The rows of a group lie close to one hidden flat surface of 9 dimensions, which may be shifted away from zero. Surfaces can cross.
Known rows, each followed by its group:
[ -8   2   0  -5  26   3 -22  17  15 -16  14  -1   5   9 -11]  rik
[  1  -9   1 -12 -29  -2   0 -20 -10   6 -10 -15  -4  12   2]  manel
[  7   1  -6   6 -33  -1  12 -12  -2  18   2  -7 -11  -9   8]  duva
[12 -8 -2  7 -9 15  5 -3 -9  4 -4 12  2 -2  8]  manel
[-8  5 -6  5 10 -4  7 13  7 -6  6 -5 -3  5  3]  taras
[  9  -6   7 -10  24  -7  -6  21  22 -15   5   5  13  15   8]  taras
[ 2  0  6 -6  0  3  4  0  2 -3 -3 -7  5 17  8]  manel
[ -5   7   5  -9  25  10   8  16   1  -6  24 -17 -11  -1  17]  zeser
[-3  0  5  6  4  4 12  5 17 19  3 -8  0 11 -1]  manel
[ -5 -13   7  -6  19  10  11   1  -3  -1   2   2  12  10   1]  vutal
[  1   1   2  -4   1 -11   7   8   6  -1  -3  -4   3   2   5]  duva
[ -6 -12  -3  -3  -2   1  -6  -6  -1   0   5  -4   2   8  -5]  duva
[  3  -7  -8  -4  -2 -14   4   6   3  -4  -2   1  -4  -7   2]  zeser
[-4  0 -2 -3 -2 -3  9 -6  3  1  3 -4 -1  4 -4]  Bop
[  1   3 -13  -8 -15  28 -19  -5  -4  -4   7  -8 -13   2 -15]  Niv
[  4   0   4 -13  -1  -2  23  -7   3   3  -3   0   9  -1  -5]  duva
[ -3  -4  14   2 -10   7 -19  18 -15  16 -17  -9   7   7  18]  rik
[  2  -2  -9   6   8 -14   5  12   0 -11 -15   8  -9   0   3]  rik
[  3  -1   7   1  25   2 -14  -6  -2 -12  22  11  -3 -13   2]  Niv
[ -3  26   4  -8   5  -1  16   9   2   2  -6 -17 -16   1   1]  rik
[-26 -35   1  16   3 -18  -7 -14 -18  11  30   5  17 -18   9]  rik
[ -8  -3  -3 -26 -11  19  -1  10  -3   9  -3 -19   8   1 -19]  zeser
[ -6  -1   4  29  -2   2  -8  -7 -12  15  -9   4 -17   0   9]  vutal
[  2  -4  -2  -7   8  19  10   0  -6 -14  -5   1   6  20   0]  duva
[ -6 -15 -10  15  14 -15  -3  12  15   5   5  10 -10 -10  -8]  taras
[  4   9   3  22 -15  -8  -1   9  10  21 -13   2  -4   0   6]  vutal
[-11  -9  -8  27   8  -2 -15  18  -5  -7  -2  13   7   7  11]  taras
[-9 -4  2  1 26  7  9 -5 -3 -8  1  2 -2 11 -3]  zeser
[-5 -5  0 -2 -1 -2  2  7  6  6  1 -4  7  4 -2]  Bop
[  5  -3  -8 -15  -7   0  18   2   5  -9   2  -5   7   7   1]  taras
[ -8  -2   2  -2   3  -4   6   0 -12  -2  -1  -8  -2   0   8]  rik
[ 4 -4 12 18 10 -9  7 27 22 27 -9  9 10  2  8]  rik
[ 11 -11  -4 -13   0  12  40 -15 -13 -14  -1  12  20   6   7]  manel
[-12  -5   5   6   9   3  -6  12 -14  -1  -2  -5   3   5  12]  rik
[  2   7   9   0  -3  -4  -2   2   0   4 -15   0   8   8   2]  Bop
[ 12   6  -6  14 -14 -15   2  -9  16  -2  13  10  -3  -5   7]  vutal
[ -1   7  12  -8   9  -8  12  -9   1  -1   2 -18 -17  12  15]  manel
[-21   6   1   8   2  -7  -1   2  -6  12  -8  -6   0  -3 -11]  taras
[ -1   3  -4  15   0 -12  14  -2   5  12   7   5 -11 -18   3]  manel
[  8   4  -3   7 -17   5  -4  11  -2  13 -18   3  -4  -4  -1]  rik
[-20  -7   7  -1  15  -2   7  -7  -2   9  -2 -15  -5  13  -5]  duva
[-8 -9  0 -4  3 -7  4 -7 -4 -5 -1  2  9  2 -5]  taras
[  8 -31   4  23  -2  20  -3   8   3  13 -13  17  22  33  16]  manel
[  4  17   3   0   3  11  15 -13  -5 -10  14   0  -1   2  11]  Niv
[-25 -26   3  -7   5 -32 -29   8  -3   6 -17  -3  14  -3 -21]  duva
[  7  -8  -2  15  -1  22  11   0 -16   5   2   9  -1   0  18]  vutal
[-10  10   2   1  -9   3  12  -7 -16  -5  -5  -8   7   6   4]  taras
[  0  20  27  -6 -11 -22   1  17  -3  11   2 -15  24  -9  32]  Bop
[ -4  12  -2 -25 -15  -4  -9  20   6   6  -4 -25  -3  -7 -12]  zeser
[-18 -18   0   0  10  11   0   8   7   7   4 -17   4  29  -1]  duva
[ -3  11  -9   6 -15  21  -3 -10   5   4  24 -12 -11   1  -5]  vutal
[  7  21   9   5  13  12  10  -6  -2  -3  11   1 -10  -7  10]  Niv
[-4 -7 -1  1  3  1  9  3 -4  3 -3 -1  3  1  2]  rik
[  6  -5   0  10  -7   6  11 -16  -3   1   1   4  -2  11  12]  manel
[  4 -17  -5   0  -7   8 -13 -14  -1   6  11   1  -9  -5  -6]  manel
[  1 -31 -10   2 -19  -2  23 -17  -1  14  -5  11  17   1  -8]  vutal
[  1  14   9 -17 -11   3 -13  -5   0   0  -5  -9  11   5  -9]  Bop
[ -6  13   6 -11  11  -2 -13  19  13  -2  -1 -12   0   5  -7]  rik
[  9  -8   2  -3   2  -8  25   6   5   4 -10  10  16   0   6]  duva
[ -6 -30 -10 -17  11  -2  -2  11  15 -10  11   1  22  10 -15]  zeser
[  7  20  10   1   4   6   7   6 -14   0  -4  -6 -14  -8  20]  vutal
[ 0  3  3 -4 -9  6 -4  6  6  5 -4 -4 15 10 -3]  Bop
[ -7   0  -3   3  12 -11   7   7   2   1  -3  -4 -11  -4   2]  Niv
[ -4  15  -1   5 -29 -14   0   7 -11   4 -10  -6   9  -8  12]  Niv
[ 1 -9 -4 14 -2 -4  6  1  1  5 -9  8  0  5  2]  Bop
[ -8   1  -5  22  -8 -26 -13  11  10  -1 -23  16  17   9  -9]  Niv
[ -5   7 -11  -3   2 -11  11 -13  11  -9  -7  -5 -18  10 -19]  Bop
[ -4  -9 -12   2   0  -6  -9   0  -5 -15  25   0  -5 -11   9]  vutal
[  7  17  17  -1   7  -4   6   1  -6   4 -14  -3  -8  -2  12]  vutal
[ -3  -1  -3   1  -5 -10  -4  13  13   5   5  -5   6   0  -1]  vutal
[  1   2 -12  24  -2   9   7  14   5  12   0   7 -13  -5   3]  taras
[ 2  3  6 -2  1  4  5 -4  7  5  8 -5 -1  4  0]  duva
[  3  -1  -2 -23  -4  -8  19  11   1   5 -17 -10   0  -5  -6]  zeser
[ 9  7  1 -6 12  7 12  1  4 -9 -1  1 -8  5  2]  zeser
[  2 -14  -3  -4  -1   9  -2 -15   2   2  12  -1  -2   3  -6]  manel
[ -1  -4 -10  19  -4  -5   2  -5   3   1  -1   8  -7   3   1]  zeser
[-11  -4 -13  -2  29 -11 -11 -11  16 -23  15   0 -26   9 -24]  Niv
[ -4  14   0 -14 -16   2   1   2   8   3   1 -15   8   5  -9]  Bop
[-12  -8   2   2  -3  -6  -7   2   5  13   1 -12  -3   7  -2]  duva
[  4  11  -7  30 -23  -6 -16   3 -17  -7  -5  11  -2  -5  27]  Niv
[-20 -31 -16   3  -6  -6   3   8   6   7  25  -9  11  -1  -1]  zeser
[ -1  10   0  -3  -5  -1  23 -18  -3   3  17 -13 -13  -9   9]  Bop
[-12  -5 -11  26   7  22   8  24   3  12  -3   4   4  13  -2]  taras
[ -8  -7  -4  -2  14  -4  -2  12  -2  -4   8  -8 -12  -3   5]  Niv
[ -5   0   7 -14   9  -6  34  -3  -1  -1   9  -6  19  -3   7]  Niv
[ 4 -5 -5 -7 -9 23 18 -4 10  1  9 -1 20 17 -5]  Bop
[  4  -4  -2 -12  11  -6  -1   7  -4 -13   4  -1  -7  -8   6]  zeser
[  0   2 -14  15  -3  18   8  32  11   9  -4   1   2   9   4]  taras

New rows, each followed by its group:
[-10   5 -17  -7   9  15  46  11   3   1  -8  -4   2   5 -19]  rik
[ -8 -11  -8  14   0  -6  -5   4  -9  -7  -2  10   8   3   6]  taras
[ -4 -12   2  -9  -3  -6   5  16   6  20 -13 -10   4  -1  -5]  manel
[ -5   6   2   6   2  -3  -9  -6   0   2  16  -2  -7 -10   2]  rik
[  4   5  11 -11   5   5   6  -2   1   9 -12   3  13  -3 -13]  duva
[ -5 -13   0  -3  19   4 -24   7  16   2  21   1  -3  -5 -13]  manel
[  8  15   5   2  -1   1   2 -23 -10  -1   9   8 -12 -24   0]  Niv
[ -1 -10   7  19  23  -1   2 -17  -1   7   3  18  -6  -4  -3]  taras
[  0 -14  -6  -7   3   4  -3   4   4   8  10   4  -1 -19 -15]  manel
[ 12   5  -9   0 -13   0 -22  -2  -5 -12  -1   5 -15 -11  -1]  zeser
[ -5 -14   3 -26  -2  -6  11  -3   3   8  -3 -19   2   5  -8]  manel
[ 9 -4  0 10  1 -6  0  0 10 -1  2 13  7  1  7]  vutal
[ 2  1  4  2  3  1  0  0  0  3  1 -2 -3  2  6]  rik
[  3   6  12   9   1 -20 -12  -7  -9  -9   4   7   5  -7  23]  Bop
[-11  13  -1   5  -5  -4 -10  -5  -5   4  15  -9 -12 -17  -2]  rik
[  1 -18  10   2  -6  -7   3   0   7  25   1   1  16  -2   3]  rik
[ -1  -5  -1   0  -7   0 -11   8   0   9 -12   8  13  -6 -13]  Niv
[  6  -2  -8  11   4  -4  -7   3   1 -10  -4  13  -9  -2   2]  rik
[-11 -11 -18  -4 -19  16  -8  17   1 -11   1 -13  14  29  -1]  Niv
[  7  -8 -12   3 -22  11   2  -1 -13   1   4   6   1 -12   9]  vutal
[ -9 -10  -5   1   1   0   5   4   6   9   8   2  11  -5 -11]  rik
[ 15  11   8  -1   7 -23  15  -9  -3 -11 -14  -2 -26   2  24]  rik
[  3  -5  -1  18 -11  -1 -19 -10   1  11   5   0 -20  -3   6]  manel
[ -8 -10   2   5   9  13 -15  -2 -11  -1   4   1  -2   4   0]  vutal
[ 5  9  4 -3 -2  7  3  7  7  5 -1 -6  2  6  3]  duva
[ 15   6   9   2   9   5 -16   9   2 -10   0  11   6   1  14]  vutal
[  6  -3  -2  11   4   8   1  -4   5 -10   9  15  14   9   4]  manel
[ 1 -1 -2 -2  3 -2 10 16  6 -1  8 -3  8  0 10]  vutal
[ -6   9   0  -9  17   3  -9  10  -1 -20   1  -8  -7  10   0]  rik
[ -2   4  11   1   7   5   0  19  -8  12 -15  -5   2   2  10]  vutal
[  3  -6   6 -22  -2   7   3  -2  -8   0  -4 -13  -5   3   2]  manel
[ -7  15   5 -11 -15 -21   1   6 -11   7  -2 -14  -1 -23   6]  Niv
[ 18   8  -7 -17 -11  10  13   8  26  -1  -8  -2   5  15 -16]  zeser
[  6  13 -11  18 -25   3   6   2   1   6   3  -1 -10  -1  12]  Bop
[ 6  8 -6  4  1 -6 -3  8 18 -6  1  0 -5  8 -3]  zeser
[  0  -6   0  -1   6   5   9 -12   1   0   1   2   1   7  -5]  Bop
[  8  -2 -11   1 -16  15  14  -8  -4  11   5   9   2 -18 -10]  manel
[ -6   3   1   0  -1  17  16 -18 -22   3 -14  -6 -12   9  -3]  duva
[  0   4  -2   9 -12   8 -23  14  -7  -8   4   1   7   4  12]  Niv
[  5   1   3  20  -5   9  -4   5   8  33   2  -7 -27  -7   5]  manel
[ -1 -25  -6  11   2  20   1  -9  21  19  19   7   7  10 -17]  manel
[  4  11  -5 -15 -29  -6  -7   0 -15 -12 -14  -2  12  -6   2]  manel
[ -6  -8 -12  12   3 -16  -2  -8   4 -10   8   5 -15  -2  -2]  Bop
[ -2 -22  -3  12  -8  -4 -11  11   9   8  -8  12  22  12  -3]  manel
[ -1  -9  -3   8   7   9   1 -20 -11 -13   8   8  -9   7   5]  duva
[ 22  -3 -16   7 -32  19 -10  22  14   8  15   0  -3  -5  16]  zeser
[  5  13   3  -4  -5  11   9 -17  -1  -3  10  -5  -5   3   2]  Bop
[ -2  -5   8  -7  -1  24   0  20 -16  14 -18  -6   9   4   6]  vutal
[ -6 -11   4  -2  -2   0  -1   9   0  11   9  -6  14  -3   5]  Bop
[ 17   1  -4  -4 -21  10  13  16  15  11   1  -1  13   6   8]  duva
[  1  18  19  -8   7  32   8   1   2  19 -15 -14   3  19  -8]  vutal
[  1  17   5 -16  -7   0 -19  -4   0  -4   4 -11  -5  -5  -6]  vutal
[ 6  4 -2  1 -5  8  5 -3 -1  3  2  3 -2 -5  2]  manel
[ -6 -20   2  -2   4 -17 -14   4   4  -7  -1   0  11  12   3]  manel
[ 14   7   5  -2 -18  -6  -6  -6  11   7 -12   6   8   0  -6]  vutal
[ -8  -2   1  -5  28  11   0   2  -5 -23  13  -3   0  15   4]  rik
[ 10  -6  -2  11  10   9  12   8  -3   5   4  17  -2 -17   7]  manel
[ -5   3   3   7   9  -8 -11  12   2  -5  -3   2   3   3   4]  taras
[ -4 -11  -5  -7  12 -23  16  -6  -2  -2  11   2 -10 -24  -1]  manel
[ 1 14 21  5 17 -7 -1 -3  8  5 17 -9 -9  0 18]  rik
[-6 -4  0  2 13  1  4 -4  6 -1 18  2  4 -1 -3]  rik
[  3   0  -5   0  -4   3   7  -2  -5 -12   4   2   3   5   8]  taras
[ -2  -9   4  -2  13  -8   8 -17   7 -13  15  -2   0  17   6]  manel
[ -3  -7   0   2   0  -3  12 -11  10   4   7  -2   3  11  -1]  manel
[-19  -7   3 -17   0 -24 -18   6   1  10  -4 -17  -3 -11 -16]  Bop
[ -4   3  -4   5 -12 -11  -3  -2  10  -1   2   3  13   4  -6]  manel
[ 1  7 -6 19 -6 -7  1 13 17  8 -6  2 -5  8  2]  zeser
[  4  -1   1 -14 -22  21 -21   7 -25   1  17 -11   4 -22  16]  Niv
[-24   1   9   7  16 -14 -28  12  -6  -7  -5  -3  13   8  -4]  taras
[  3   7   6   3   8   1 -13  -1   8   2  -4  14   8  -7 -17]  Niv
[  0   3  -2  15 -12 -27 -15   7 -19 -16 -12   8  -1  -6  27]  taras
[ -6   1  -1  -7   1  13  -8   3 -10  -7   1  -8   0   6  -2]  rik
[  2   6  -9  -1  -8  -4 -11   7  -5  -7 -14   1 -10  -3  -5]  rik
[ 35   3  -4  -7  -3  12 -11   0  18 -12  12  12 -13  -5   7]  taras
[  3  -7  -3 -19   6 -21  -1   6  -4 -13 -11   1  -4 -11  -4]  zeser
[ -5   6  -5 -19 -24  -3  25   3  -7  13 -20 -21   0   2  -7]  duva
[ 10 -27  -5  -4  26  -8  18  -4   2 -21   0  22   7   6   3]  zeser
[  3 -14 -10   5   9  -5  17   3   0  -2   8  21  10 -21  -2]  manel
[ -4   1  -6  -2   2  -6  -1  16   9   2  -7  -1   2  -1 -11]  rik
[  1   2   0  -9 -13   3  -4 -14  -3  -6  17  -4   9  -2   1]  Bop
[  3  -6  -9  10  -5  11 -11   3   6   0   0   7   2   8  -6]  zeser
[-16  -4 -12  -3  14  14 -14  10 -10 -22   7   0   3   7  -9]  rik
[ -3   7  14   4  12  12  21  13  -9  17 -15  -9  -3   7  13]  vutal
[ -1  -8 -23   2 -38 -29   4 -10   7 -20   9   5  20   2   1]  Bop
[ -1   6   9  31   2  -5   4  10 -10  19 -18   4 -14  -3  23]  vutal
[  0  -5   9  16   2  -2 -14  25   4  23 -25  10   9   0   1]  taras
[ -6   4   8 -15  -3 -12   4  -5   3  -3  15 -14  10  -3   2]  Bop
[  7  -2   8 -16  -2 -18  15 -16  -6  -2 -12   4   4 -10   1]  vutal
[ -2 -12  -4  25  14  -4  28  -3  -5   2   8   9 -11   1  23]  zeser
[ 15  11   2 -12 -12  -9   0 -16  -2  -4   1  -2 -13 -12   2]  taras
[-15  14  14  13  15 -25  -3  12  -6  11 -13 -13 -21  -5  15]  vutal
[-6 -2  0 13 11  0 16  1 13  8 10  0  0 11  5]  vutal
[  6   2   3  15  -2  -5   5   4  -7   3 -10   9  -3  -2  16]  taras
[ -1  -8  -8  22   2 -19  -4  -1   5  -3   8  18   2 -12   4]  manel
[ -7 -13 -11  11   3 -12  -1  -1  11  -4  10   5   0   4  -3]  zeser
[  2  20  -3  19  -6 -18  16   9   0   3  -7   7  -1 -13  14]  manel
[  4 -10   2  -3   8   8   5   8   3   9   1   2   0  -3   1]  manel
[-5  1  1  2 -3 -8 -7 14 -7  0  2 -3  6 -6 14]  Niv
[ -1   2  10 -10  11 -14  25 -10  10   7   5  -5   3  -3  -3]  duva
[ 13  11   6  -3 -17  18 -21 -13 -11   2  -9   5  -3  -3  -4]  vutal
[ -1   5   3  -4  -3   1 -13  -5  -7  -3  -7  -1  -3  -3  -6]  duva
[ 10 -13   2   9   4  -6  -6  -8  11  -4   2  19  13   6   0]  vutal
[  2   9   3  16 -16  -3  -7   2   6   5  -8  -2   2  14  11]  manel
[ -7  -5 -11  -2 -18 -15  34  -8   6  15  -9  -8  -3   0 -10]  zeser
[  3  -1  -3   0   6  -1 -18  24  17  -6   6   0   3   5   1]  zeser
[ 15  12  10  -8  -1  13 -15   0  -9  -6  -6   4   2  -2   6]  vutal
[ -4  14  -6  12   6   7  13  -3  -2  -2  10  -3 -17  -1   4]  taras
[ 10  18   0   3  12  -6  -8   9  13 -13  -2   3 -18   2   1]  rik
[  8   0   4 -10  12  -8  31 -25 -13 -15  10   4  -9  -9  15]  vutal
[  5 -10   2   7  -9  10 -15   2   0   4  -5   4   5  11   6]  manel
[  4 -10  -5 -15  -4   0   0  -9   4  -7   6   1   6  -1 -10]  taras
[ 17 -16 -18  -7 -13 -20  22   1   6 -14   3   9  -4  -7  14]  taras
[ -3  -8 -10  10   3   5  12 -16  -2  -7  19   4  -9   1   3]  zeser
[  9   5  -2  -3   1   2   8 -23   1  -6  12   4 -16  -8  -3]  taras
[ -3  -3   4  -7 -11   4  -1  -8  -4  14 -13  -4   5   1 -12]  vutal
[-19 -18  -7  12  25   2   4 -14   3  -3  18  10   2   3 -19]  taras
[ -7  -2  -1 -10   4  -2 -22  10  15  -9   5  -5  15  13 -13]  Bop
[ -3  36  16 -12  12  -8  -1   4  12  -3   6 -11   4  -5  -7]  Niv
[ -4  -3   1   1  -1  -9  11 -21  -1   5   0  -1  -4  -2  -5]  vutal
[ -4   5  18  15  22  -9  21 -18   2  13 -11   1 -11  12   6]  vutal
[ 14  10  13  20  -6  -9  18  -7   3  23  -3   3 -15 -11  24]  rik
[-10 -30  -7   6   2  -7  -3   1  -2  11  -3   5   1  -5  -7]  Bop
[  8   9   5   0   4  19  -1  -8 -14 -12  24   1  -3  -9  20]  Niv
[ -4  -9   5 -14  -4  -3  12   9  -1  12 -13 -11  10   7  -2]  rik
[ 13  18  23   5   9  11  -8  23  -8  12 -29   1   1   5  17]  vutal
[ -5   6  -6 -19 -12 -16   4  10  -1   3   3 -22 -13 -16   1]  zeser
[  7   9  -5  11 -17  -6 -29  -1 -17 -19  -2   8  -5  -7  17]  taras
[ -9   9   1 -10  22  -7  18   5   8  -8   7 -10  -4   4  -3]  rik
[  3  13  -1  15 -21  -7 -23  10 -21 -11 -14   4  -1  -2  24]  taras
[-11   5   5  10   2  14  -4  19  -4  16   1  -7   6   1   3]  rik
[ 0  5 -7 12  4 -5 -9  8  8 -3  2  9 -7 -7 -4]  rik
[-11   1   2  -8  17   2  -5  16   0 -10   0 -10   4  11  -1]  rik
[ 4 11 12  0 11  6 -1 -1 -5  0 -5 -2 -6  2  7]  vutal
[  7   4  12  -5   2  -6   1   5   3   9 -14   0   4   0   2]  taras
[ -6  21  10  16 -11 -18   8  -8   1  25 -20 -12 -22  -3   2]  vutal
[ -3  -5  -1   1 -11  -8   3   7   6   9  -7  -2  11   4  -3]  manel
[  2  -3  -6  22 -10  -5  28  -7  -6   4 -13  15   7   4  12]  Niv
